The first 5 rows are patterns. Each new row is the sum of 2 different patterns, raised or lowered, with some noise. Before adding, each is slid sideways (what falls off one end comes back at the other) and multiplied by a number that may be negative. Names go in the order of the patterns.
Some rows, each with the names of its patterns after it:
[  8 -19  -6  24 -12  -1 -11 -14   4  -6   3  -6   1  -1  34 -34  38  14
   2  14 -14 -28  -5  30   5   4  -1  -4 -27  17  13  15 -40   6 -31   3
  -6  12  44  -3   1]  q272
[ -2  -8   8  15 -14  14   6   4  15  10   4 -17 -31  -5  17   0   0  10
   4 -35  -2 -24  13  -5   6   2  -1   6  -8   1  33  18   1   3  18  29
  -2  40  -2   5  15]  q44
[ -2   5 -31  40  14  44  22  -7 -18   1 -17   5  44  -9   4  21   3 -18
  -7 -20   0 -19   9  -1  -6   0  21  26  24  -1  17  -2   2  13 -10  -1
   1 -44  -6 -20   3]  q742
[ 18   4   1 -16 -11 -40   3   0  16   2   5   5  -2   4 -34   3  28  35
  -1   4  16  15  11  -3  -3   2  17 -28   4  12  -1   7   2 -19   0  -1
   0  -2  21  33   1]  q222
[ 40  22   3   5  -1   4   5  22  -9   1  18  16  35  -1   0 -33  12  24
 -27  10  11  30  -2   5 -28   5   6  -1 -15  -9   3   7 -24  -8 -24   4
 -16  -7  26   0  30]  q658

New rows, each followed by the names of its patterns:
[-10  27 -13  30   8 -12   7 -20 -25 -18   5  25  19   3   4   0  33   5
  18  -9 -20  18   6  30   2  -5  21   8   2 -16  19   9  34  -9 -20   5
  30  14   5   8  31]  q44 q658
[ 23  10  14  -5  11  12 -11   5 -24  -7 -11  -3   3   3   2  13  -9  13
   4  -6 -16 -36   6  -3  27  -2  -2  31  21  -3 -14  -2   2  22   0   3
   5  34  10 -11 -17]  q222 q658
[ 15   6  -1  49  -7  22 -20  11  19  -5   7  -9 -32 -36  11   2  -3   2
  14  -8  28   7   3 -10 -23  13   8  27 -18 -27  34  -9  -1 -20   2   9
  36   4  28  13  34]  q742 q658
[ 23  22  27  13  11  18  20  28  29  17   8  22   4  13  19  32  19  27
   2  18  12  15  15  21  32  16   9   9  16   8   3 -14  18  -2  23  14
  11  18  18  15  -5]  q44 q222
[ 14   1  30  24 -31  16   5  35  30   5 -19  22  13  -7 -12 -15   8   1
 -12  -2 -20  10   3  15  44   6  43  42  27  17   4   4  10 -15  22 -15
   9  21  23  19  29]  q742 q658
[28 36 32 61 33 46 31 36 43 40 26 55 27 31 28 80 62 59 52 46 33 -1 32  6
 36 51 56 26 51 43 44 51  9 45 60 71 38 43 32 72 24]  q272 q222
[ -1 -15 -24 -34  -9  -4  19 -17 -51  38 -42 -27 -35 -16  -3  36  -8 -33
 -10   2   0  -7   4   2  -9   3  16   2  19 -33  -4 -41 -72 -25 -12 -18
   6  -8 -29 -18   0]  q272 q658
[ 13 -26 -35 -31  20  -9 -12 -22 -30 -17 -59 -15  13 -17  30  30  -9   0
  -7  -5   3 -10  13 -23  -7   4   3  -4  11 -40 -52  -2   0 -27  17   2
  -6 -17 -10 -38  -5]  q272 q658
[ 16  36   0  -5  -7 -37  -6  -8  11  -5  31  -9  15  -8   9  -9  -8   7
  -4 -47 -39 -23  -5 -31 -27  -3 -48   5  -7 -16  31   8   5 -18  10 -19
  15 -38 -27 -44 -23]  q44 q742
[  4   6 -25  34 -32   5  10  -9  19  39  22 -24  17   0   7  15  29 -15
  -4  -4  37   5  38   4  17  -3 -36   1  -9  -6  30  11 -17  21   7   0
  17  -9  16  -1  14]  q272 q44
[ 25  -7   9  -1 -32  -3  -4 -11 -13  13   3  10   1  12  -9 -12 -15  -8
 -11 -22 -20   0 -14 -20  -7 -24   8  -7  -3  24  -1  11  -9  -4   7  24
 -30 -13 -25  -6  -1]  q44 q742
[ 11   3   3  -9  -1   4  11  -8  13   0   3 -20 -10 -23  -6   1  15  -4
  14  -6 -28 -18  19 -39 -12   9  -6  20  17  15 -27  -3  -1  -1 -12  -1
 -28  -9 -22  26  -6]  q272 q742
[13 45 42 25 31 30 44 41 38 12 76 19 23 40 27 44 66 42 27 37 39 23 16 51
 17 29 31 70 46 84 36 42 21 18 37 35 37 45 67 26 23]  q272 q222
[-13 -17  13   7 -24  -4   5  -5  22 -12 -19  -5  21   5  -2  -7  11 -10
  21   1  15 -17 -17 -18 -19 -31 -11  15  -8  -2  -1 -16 -19  14  -9 -15
 -17 -30   0  -6  19]  q272 q658
